The first 9 rows are patterns. Each new row is the sum of 2 different patterns, raised or lowered, with some noise. Before adding, each is slid sideways (what falls off one end comes back at the other), maybe read backwards, and multiplied by a number that may be negative. Names go in the order of the patterns.
Known rows, each followed by the names of its patterns:
[-25.3  -1.4 -23.8  -7.1  15.8  10.4  27.5 -16.2   0.6  10.4   8.4 -19.5
   5.9  22.9   9.6  18.3 -15.6  18.9 -22.9 -15.9  14.9 -28.2   7.7 -24.9
  23.9 -18.0 -12.9 -20.1  -3.4  20.2  13.3  21.6 -23.5 -28.5  21.8  15.7
   5.5  12.4 -28.2  12.4 -13.9 -26.9  12.6  18.5   2.3 -23.5  24.9  25.5]
Q242
[-16.9 -19.2  24.3  26.9  -3.2  26.8  17.7  27.1  27.2 -18.4 -12.7  23.0
  -8.0  21.3 -16.6   7.9  -2.0 -24.1  27.9  24.2 -25.6 -15.6 -18.7 -20.5
  -7.2  17.6  20.8 -26.0 -15.7 -22.1 -27.0  -4.3 -11.0 -27.0  -4.0   3.8
  15.6  -1.5 -12.3  27.6  17.4   9.0  26.8 -21.1  11.9  24.0   8.8   9.5]
Q795
[ -2.3  19.2 -12.8   0.6   9.0   3.1 -23.8  18.7  18.6  -2.5  17.7  23.1
  27.5  27.8 -17.3 -24.6   2.8 -22.4  -2.5  13.8  17.6   6.7 -26.4   3.3
   0.2  22.4 -10.9 -19.5  17.8  19.8  -5.1 -18.4 -13.4  14.9   2.2 -26.8
 -28.4  16.3 -15.1  -9.2  18.1   4.4  20.2   3.5 -12.6  12.1  -3.0  21.1]
Q315
[-24.7  15.5  27.8  -4.8  19.0  23.1 -19.4  14.5  16.2  22.7  13.2   8.2
  21.1 -23.1  25.0   9.0 -28.4  15.7  19.2   2.8  -6.1  -4.9   7.6  -9.2
   8.8  14.5 -22.8   9.3  -7.8 -26.5  23.1  24.2 -24.1  -1.9  -3.5 -16.9
  -6.3  11.9 -11.5  21.5  -8.8 -14.2 -18.1 -25.1  19.9  -5.9   3.9  -3.4]
Q868
[ -1.3 -17.2   6.0  -8.9   8.0  14.3  -5.4 -10.7  14.9   5.7  21.8  -7.1
  -4.9 -16.5  27.3   0.5 -21.2 -21.4 -25.4 -11.4  -3.4  13.4 -17.3  25.1
 -15.5   4.1 -13.1  17.7  10.7  -8.4  -5.0  25.6 -19.0  16.1 -13.1  24.7
 -24.1   9.6  26.3   8.1  19.3  25.5  18.1  -3.2   9.0  -8.8 -24.2  16.3]
Q787
[ -5.2 -22.1   8.5   7.3 -25.8   9.0  13.1 -11.6 -10.6  27.6 -11.2  18.8
   1.0  18.6  -6.3  -2.6  -1.2   3.1  24.0  19.6  -0.8  10.9 -20.9   8.7
   5.8   8.4  -7.5  -5.7 -10.1   6.0  -6.2  24.4  12.2  -2.4  -6.0  15.3
  -8.6 -11.5  10.0  15.4   1.2  -8.5  -0.5 -25.2  13.5 -18.1  24.0   9.9]
Q671
[ 16.2  23.3 -21.2 -14.0   5.6 -11.2  17.7 -18.4 -27.3  -2.6  -3.2  26.2
 -18.2  21.1  11.8  -9.5 -11.2 -27.5 -20.4  -6.9  15.6  19.2   1.1   5.6
 -12.4 -18.7  -6.2 -13.2 -18.6  15.7   2.6  -2.6 -26.2   3.9   6.4  25.4
  17.6  10.6 -27.9 -21.5  27.7   5.7 -15.3  -4.8  17.5 -15.1 -18.8  -7.2]
Q401
[-15.3 -19.8 -12.5  22.7  -1.8  14.5 -15.3 -24.9 -21.8   4.6  -6.3   5.7
  11.5 -21.4   5.2  28.4   1.4  -6.9  24.6  24.0   7.8   9.1  20.1  22.3
 -25.8 -18.9   1.3 -25.4  27.1 -14.0 -21.5   8.2  -4.6 -12.6  17.9  20.0
   4.5 -15.9 -16.9 -23.7 -18.8 -25.2 -10.2   6.8  -8.3  -7.9  21.3 -10.2]
Q369
[-20.9  18.8 -21.1  22.6  -1.9 -24.7  19.1 -27.9  13.9 -24.0  -8.5 -26.4
 -14.1 -10.6   0.0  -0.3  26.7  -6.8  21.8 -22.3  17.4   8.9   0.6 -14.1
  19.6  19.9   0.3  17.0 -27.8  21.1   3.5 -19.8  -3.3 -22.7 -22.9  -6.8
  -3.7  -5.7 -17.9 -23.7  -8.9  12.2 -16.0 -22.3 -17.7 -15.4 -10.3  -1.1]
Q465

New rows. What belongs after each?
[-19.0 -28.7   9.2  34.7  -9.5   6.8 -11.3 -19.2   1.5  -7.1  31.1 -14.0
 -16.6 -34.3  12.8  11.3 -12.5  -8.3 -10.5  17.9  30.5 -12.4  -8.3  39.6
  41.0  -8.5  18.7  21.9   0.4 -23.2 -30.1  -3.5  -7.0   7.3  -8.2 -31.9
   7.1 -20.8   1.8  11.5   5.1   1.2   8.9 -25.8 -32.5 -10.8 -32.0 -26.8]
Q315 Q369
[ 10.5   7.4  14.9   6.3  25.9   9.9  44.5  25.8  24.4  -3.8  46.1  27.4
  34.9  28.6  52.9  45.2  41.3  45.3 -21.2  59.8  14.0  15.5   5.7  20.7
  -3.3  10.8  27.0  30.7  -4.8   2.3   3.6  52.4  -5.8  12.0   3.9  -1.1
  -4.8   7.1 -13.1  37.7  23.7  29.7  15.7  -5.7  55.3   2.0  45.0  -8.0]
Q787 Q465
[-26.0  -7.9 -57.0 -29.0 -13.2 -24.3 -19.6 -18.1  -7.7 -38.0 -10.0 -39.1
 -20.5 -49.5   5.4 -16.3 -23.4 -31.3 -39.8 -32.2 -41.7 -18.9 -15.3 -38.3
 -47.2 -19.9 -11.6 -19.9 -15.5  -6.5  19.3 -12.8 -43.9 -19.8   7.3 -23.3
 -57.9  19.5 -23.4  22.4 -14.1 -31.6 -36.0 -51.1 -27.9 -26.4 -47.0 -15.3]
Q242 Q465
[24.5  1.1 31.5 37.4 34.5 40.2 16.0 21.6  8.6 46.0 -9.3 10.8 34.8 37.4
 41.8 14.1 11.6  4.1 12.3 51.1 11.3 41.7 42.7 38.9 11.3 18.8 35.2 17.2
 21.2 -2.4 60.7 46.8 -3.4 48.4 17.9 65.7  2.4 25.8 24.5 43.3 47.5  8.5
 36.3 26.2 20.9 26.0 -9.0  0.1]
Q242 Q315
[ 12.9   4.5  12.7   7.5  11.2  -4.1  20.0   9.6   7.0   8.8  34.6 -19.4
  27.5  20.5  14.5  37.5  22.3  34.2 -11.9  44.2  -1.1  22.0   2.8   8.6
 -16.2   0.7  32.7  34.7  -9.1  36.0  -9.4  13.3 -13.3  28.4  -8.2   1.4
   7.5  -5.9 -28.6   0.1  22.3  23.2  34.4  44.4 -19.9  -0.1  50.3  12.1]
Q787 Q401
[-33.2 -10.1   9.5  25.7  31.3  -4.3  -9.0  17.4  17.3  27.9   4.4 -20.9
   4.6  25.0  14.3 -14.3 -18.2   2.2  -6.7 -40.4  -0.6   8.9 -26.4   3.0
  -3.6 -11.2 -17.2   3.8  -8.6 -21.3   7.8  35.1  -8.4   1.8  18.3  -4.1
  12.0  -7.2   4.4 -20.7  -8.0  35.8  39.9  23.2  27.3 -11.1   5.5  32.1]
Q795 Q401
[  2.5 -18.7 -34.6   8.8   6.5 -46.1  -5.4 -23.7  38.3  46.5 -13.8  25.5
  13.3   7.2 -34.2  18.2  21.2  26.1   1.8 -18.3   4.1   7.9 -40.4 -25.5
 -15.0  34.2 -10.9   8.5 -24.1  27.1  53.0 -33.3  36.4  -9.2 -15.7 -11.2
 -33.3 -18.7  -7.1 -24.5  18.8 -26.3 -19.5 -33.6   8.1   0.5 -14.3 -22.9]
Q315 Q465
[ 14.0  29.2  20.4  15.9 -29.3   8.3  24.6  24.0   4.1  18.4  13.0  13.5
 -28.0  20.8 -11.6   5.0  48.5 -25.6  45.6 -31.6  15.0  14.4  46.8   7.6
   5.2  25.6  -4.2 -30.2  19.8  -9.6   0.3  -4.0 -22.4   1.7  -0.7 -10.5
 -14.7   3.4 -15.9   5.7 -32.4  -0.9  10.6  24.2  16.1  20.1   1.9  11.3]
Q671 Q465
[ 43.5  37.3  19.1   5.6  13.0  19.3  29.0 -18.0 -15.8 -11.2  30.0  64.7
  11.9  53.7  19.8  -2.1   7.7  15.4  23.7  43.3  46.1 -18.1  26.9  49.0
 -11.7  22.9  38.5  32.4  42.6   7.1  18.5  47.5  65.1  25.5  10.5  40.4
  33.2   0.2  26.4  29.3  46.3  35.3  40.6  20.4   7.3  30.3  52.2  19.0]
Q315 Q868
[  7.4  -4.3  -4.3  33.6   3.8  18.7  16.0   2.6 -33.2  26.4  -4.0   8.0
  10.4  28.5   6.0  12.9 -10.6 -17.6 -19.4  -6.7 -16.8  19.8  -5.3  21.9
 -30.8 -19.0  -7.6   2.9 -31.5 -30.5  16.8   8.3  -0.2   1.2 -26.0  12.8
  12.8 -30.0 -18.9   6.6 -24.8  -3.8  22.5  -8.0  11.8 -15.6  -6.3  14.1]
Q315 Q787
[ 25.4  20.6 -21.3  46.3   2.4  19.9  13.4 -18.4 -32.7 -21.3   4.2  12.1
  60.0 -14.6  -9.8  -9.1  23.7  38.3  18.6  -3.8  12.9  15.9  -2.4 -14.2
  -3.6 -20.1  -2.6  31.4   7.6  20.4  10.7   5.1  37.3  15.8  17.2  44.7
  13.3  23.4 -28.9  11.9  21.7  47.0   3.2  45.0  29.8  27.5  16.6  30.6]
Q787 Q369
[-68.4 -50.4 -25.6 -49.6 -37.8 -42.7 -24.2 -20.8 -56.2 -33.9   1.4 -20.0
 -17.5 -40.7 -21.3  17.6 -16.5   7.7 -32.6 -12.2 -29.6   0.3   8.0 -25.6
   4.4 -27.9 -19.3   6.0 -19.2 -34.3  -1.2  -3.2  -4.5   7.6 -26.4 -43.2
 -55.8 -48.9   3.9 -28.3 -23.7  -7.9 -22.8 -53.5   1.7 -44.7  13.2  20.2]
Q868 Q369
[-39.4 -35.2 -38.9 -16.4 -27.0 -24.8 -25.6 -17.4 -52.7 -56.2 -30.7 -35.1
  13.1 -17.0  -6.5 -66.6 -43.9  -0.9 -49.4 -35.9 -29.6 -11.2 -23.8 -17.3
 -10.8 -23.2 -30.5 -27.5 -51.8  -0.8  -5.8 -45.5 -21.8 -30.1 -22.4  -0.3
 -30.0  -3.0 -44.6   3.7 -40.5  -4.4 -48.6  -7.3  -9.8 -23.8  -2.9 -46.3]
Q242 Q671
[ 20.3  34.2  19.1  -5.5  10.2   0.8  -9.3  -6.3  -8.9   6.2  16.0  -7.6
   1.4  -4.9 -26.6  27.5  22.9 -21.6  -8.1  -3.0   2.6 -10.0   3.8  26.5
 -30.6  11.6  29.3   5.0  17.8  -0.6  16.9 -18.6   2.2  21.2   3.3  15.6
  28.8 -20.3   6.9  15.2 -22.7 -28.8  -7.8  29.7  38.0  11.2   2.7   3.0]
Q795 Q369
[ -0.8  15.9  45.1   3.5 -12.9  74.9  74.0  24.6  41.7   0.5  36.4  59.0
  11.9  52.9  19.0  25.0  23.2  52.4   5.0  51.4  44.2  45.4  30.7  14.8
  62.8   7.8  29.0  31.0 -14.9  46.7 -24.0  22.9  12.6  27.4  -4.9   3.6
  38.7  55.7  62.9 -15.3 -11.2  66.6  41.8  34.0  11.7   6.1  53.5  25.9]
Q242 Q315
[-26.6 -30.8 -10.8 -29.0 -10.1  -6.1  37.1 -31.7 -39.2  21.3 -55.4  19.8
 -23.0 -23.6 -24.2 -27.0 -21.2  -5.2  10.6  32.9 -38.4  22.1  -6.4  -9.8
  21.6   2.8  -9.6  33.3  27.1   6.3 -10.0 -13.2  29.5  -7.0  -1.5   4.2
 -51.3 -32.4  -9.2 -15.1   6.2 -46.4 -46.7 -27.5  -2.2  -2.8 -39.9 -13.7]
Q868 Q465
[ -1.3  -9.6 -14.1 -13.4 -25.9  -7.9 -36.6  19.1   3.5  -4.1   3.3  -0.8
   5.3 -48.9 -15.0  -7.8 -27.9 -21.4 -28.1 -15.4   4.9  -2.5 -16.8 -15.0
 -43.1  -3.2 -25.9 -19.9  12.9  16.5 -12.2 -54.5 -18.2  22.2  10.7 -18.3
 -14.6 -14.9  -2.2 -16.8  24.3 -36.8 -24.6 -26.8 -42.1   1.7  12.5 -24.6]
Q242 Q401
[-14.2  -8.9   2.8 -18.0 -47.3 -28.4 -27.1   0.1  18.5   7.2  25.4  12.8
  -7.6 -13.7 -20.9  -2.9 -29.7   0.0 -26.0  -6.8  25.1 -13.5 -49.7  15.6
   6.7  19.1  -1.0 -32.0  -3.3   6.2 -31.7 -15.3 -24.2 -19.8 -17.3 -52.7
 -17.4  19.2 -28.9 -12.4 -22.6 -12.5  -8.7  21.8   4.1 -30.3 -13.0  -6.8]
Q315 Q369
[ 27.0 -15.8  -1.3  15.8  16.9   8.8  11.9  12.8 -26.4   5.0   5.3   3.2
 -10.6  36.5 -22.0 -25.8  24.5  12.2  -7.1  12.0  -7.6   6.5  -4.9  -7.6
   1.8   1.5  -7.1   3.6 -31.2   3.8  13.4 -10.9  14.6 -18.5  -6.2   7.1
  -5.3 -26.7   9.4  -0.8  -7.8 -24.0  -5.6 -18.9 -17.0  28.2 -38.0 -13.3]
Q868 Q787
[  6.5 -31.5   3.4 -10.6 -29.6 -31.0 -26.7  23.2 -21.3  -4.6 -22.4 -40.8
  -1.3  20.3 -13.2  12.3  -3.5 -23.7   2.0  15.3  26.7   1.7  -6.3   5.7
 -39.2  23.7  -1.7 -26.8  -6.2  24.4 -15.8 -25.0  -7.7   0.6 -37.3  -0.4
   8.7 -49.1  -7.0 -14.1 -20.4  -1.4  21.3 -52.0 -13.7 -21.6 -26.9  -6.0]
Q868 Q671
[ 21.9  -3.7  47.1  30.7 -32.7   2.7 -18.2   5.2 -19.5  23.2  -7.6  11.7
  -8.2   8.1   8.7  17.3  17.8  32.9  -0.2 -14.2   9.2  -2.1   3.0  25.8
  13.4  -9.1  -4.5 -14.3 -40.4  12.3   1.2 -16.2  17.5  15.3  40.1 -37.4
  21.4   5.7   6.3   5.6  -6.4 -15.3  25.8  -2.5  36.1 -25.3  12.6  30.3]
Q787 Q401
[ 35.9  14.8  14.2  31.5  18.9  13.5  -0.4  25.0  55.8  -1.9 -20.0  23.0
   5.6  19.6  -1.2 -30.3 -12.7  -5.6  43.6  -6.7  46.7   9.9 -13.8 -12.4
 -21.1  11.9  -3.3  14.5  30.3   4.2  -6.5 -17.6 -25.6  -7.5 -13.9  -1.1
  38.7  27.1  -3.4 -15.3  20.8  -0.4  20.2  47.6  -2.2 -12.3 -22.9  11.8]
Q401 Q369
[ 21.6  36.6  12.2  23.4  -5.9   3.7  38.3  48.5  54.1  23.3  14.9  62.8
  44.5  21.1  40.2   6.9  17.4  21.2  13.3  50.6  49.3   7.6   5.0  33.7
  57.7  21.5  41.8   1.3  22.6  31.3  21.6  63.4   8.1   2.0  30.2  35.7
 -13.5  10.0  36.6  25.6  22.2  -6.3  61.3  20.3   9.0  55.5 -21.1  40.9]
Q242 Q369
[ 12.9  -4.0  -4.4 -39.3  -4.4 -42.2  19.7  11.7 -38.2 -43.5 -29.3 -38.4
  13.1  -0.7 -11.4   9.9 -26.3  -9.4  -8.5  21.4 -39.4 -36.7  21.5  -3.4
   3.3  -1.5 -37.3 -21.5 -21.7 -14.4 -18.6 -12.3 -21.9  18.9   4.1 -13.9
 -14.5  -7.0   9.4 -44.5  27.9  -7.0 -10.1  -0.8   1.7   6.3 -37.1  12.3]
Q242 Q787
[ 10.8  -0.3 -21.3   2.8  26.0   9.4  27.7  -7.1   6.4 -24.7  -3.9 -14.5
  13.7  34.9  20.3  31.5   5.4 -30.0  17.0  17.8  32.3  10.7 -20.7  -9.0
 -22.4 -24.5  38.4  36.2 -18.3 -16.3  37.1  27.1 -29.5  16.3   5.0   5.7
   0.6  -9.2  43.4   7.0   1.5  22.9  -4.4   6.8  33.6  23.6  13.0  -6.2]
Q242 Q401
[-19.9 -12.0 -59.1  14.1 -15.4 -10.4 -55.7 -29.9   5.9 -32.0 -46.8  -1.4
   5.5 -28.0 -62.7   7.0 -10.7   8.1  -3.6   7.0 -24.5  -2.8 -16.6 -26.0
 -22.7 -27.4 -18.7 -53.0 -36.1 -25.3  -7.0   3.9 -13.7 -32.6 -30.5 -47.7
 -16.4 -24.7 -19.1  21.7 -27.3   0.1 -19.0 -36.4 -63.7 -50.4  -8.1 -49.4]
Q787 Q401
[ 35.6  42.3  24.4   6.5  28.0  20.3  15.4  48.4  18.2  -7.9  -4.3  27.2
  15.3  45.9 -24.5   1.9  20.8  26.3  53.3  15.8  28.4   1.0  14.9  -5.6
  26.7  -5.9  47.4  23.2 -14.6  16.7  28.7 -20.6  42.2  12.8  19.9   4.5
  30.4   4.5  -0.3  25.9  14.9 -26.6  10.6  40.8  -7.6  41.5  42.6  15.2]
Q868 Q787
[-11.1 -25.4  25.4   6.8  18.6  45.7  -2.9  18.9   6.9   7.9   8.9   4.2
  30.5  43.4  35.7   0.3  16.2 -17.3  50.2 -17.2  13.7   2.6  25.5   5.7
 -16.8   0.4  14.5   0.2  46.1 -34.3  -8.7  34.5  10.6  41.4 -28.1  13.1
  15.9 -10.9 -32.8  11.3  23.6   9.7 -14.9 -34.9 -11.8   0.1  31.3   7.1]
Q401 Q465
[-29.8 -45.7   0.2 -29.0  -4.8 -28.9 -60.6 -51.2 -49.5 -60.9 -58.9 -10.9
 -33.5 -22.9 -30.6 -36.5 -19.2  13.5 -15.0  -9.2 -60.3 -60.6   4.5 -11.8
 -53.3 -36.9 -28.5 -34.7 -42.8 -21.3 -35.6  -7.2 -29.8 -24.0   0.1 -29.5
  -9.8 -56.6 -38.4 -52.9 -17.1  -6.1 -32.8 -21.6 -23.3 -29.7 -32.3 -75.5]
Q787 Q401
[-29.8 -25.6 -43.5  20.2   1.2 -42.2 -35.7 -23.5 -14.8  -4.7   1.7  10.4
 -41.0 -22.7 -32.8 -28.8 -29.6  -1.7  20.2  -5.6  -1.0 -43.1 -27.6 -23.7
 -58.8  -8.3 -41.3   7.5 -24.2 -18.7 -25.5 -37.5 -23.9  -6.4 -28.2 -25.3
  -1.0 -23.2 -29.7 -20.6  -6.3  -5.4 -18.5 -67.6   4.9  -8.9 -50.4 -28.1]
Q242 Q401
[  9.6  27.6  47.3   3.9  26.2  11.1  41.3   4.3 -22.5  -6.9 -19.3  15.6
   3.7 -24.4   2.5  22.9  17.2  21.1  23.1  -0.2  -8.8  14.8 -26.6 -10.7
 -18.8 -15.3  28.0   7.8  -4.6  29.5   7.0  20.1   5.7   4.9  51.2  29.0
  36.1  19.2 -21.8 -18.4  22.3  23.6  30.3  34.5  15.4  -0.8  15.2  31.6]
Q795 Q369
[-12.6 -44.5 -41.0 -14.4 -64.1 -38.9 -18.4 -12.8 -50.5 -12.1 -30.5 -13.9
 -16.6   6.4 -25.1 -51.0   1.3 -32.6 -26.3 -31.0 -10.3 -34.1  13.9 -46.8
 -38.5  -3.9 -31.5 -40.8   1.4 -32.9 -46.8 -13.5 -30.4 -30.9 -40.2 -23.1
 -47.1 -30.3   3.0 -27.8 -54.2 -10.9 -50.4 -16.3 -43.3 -43.7 -55.5 -56.3]
Q868 Q671
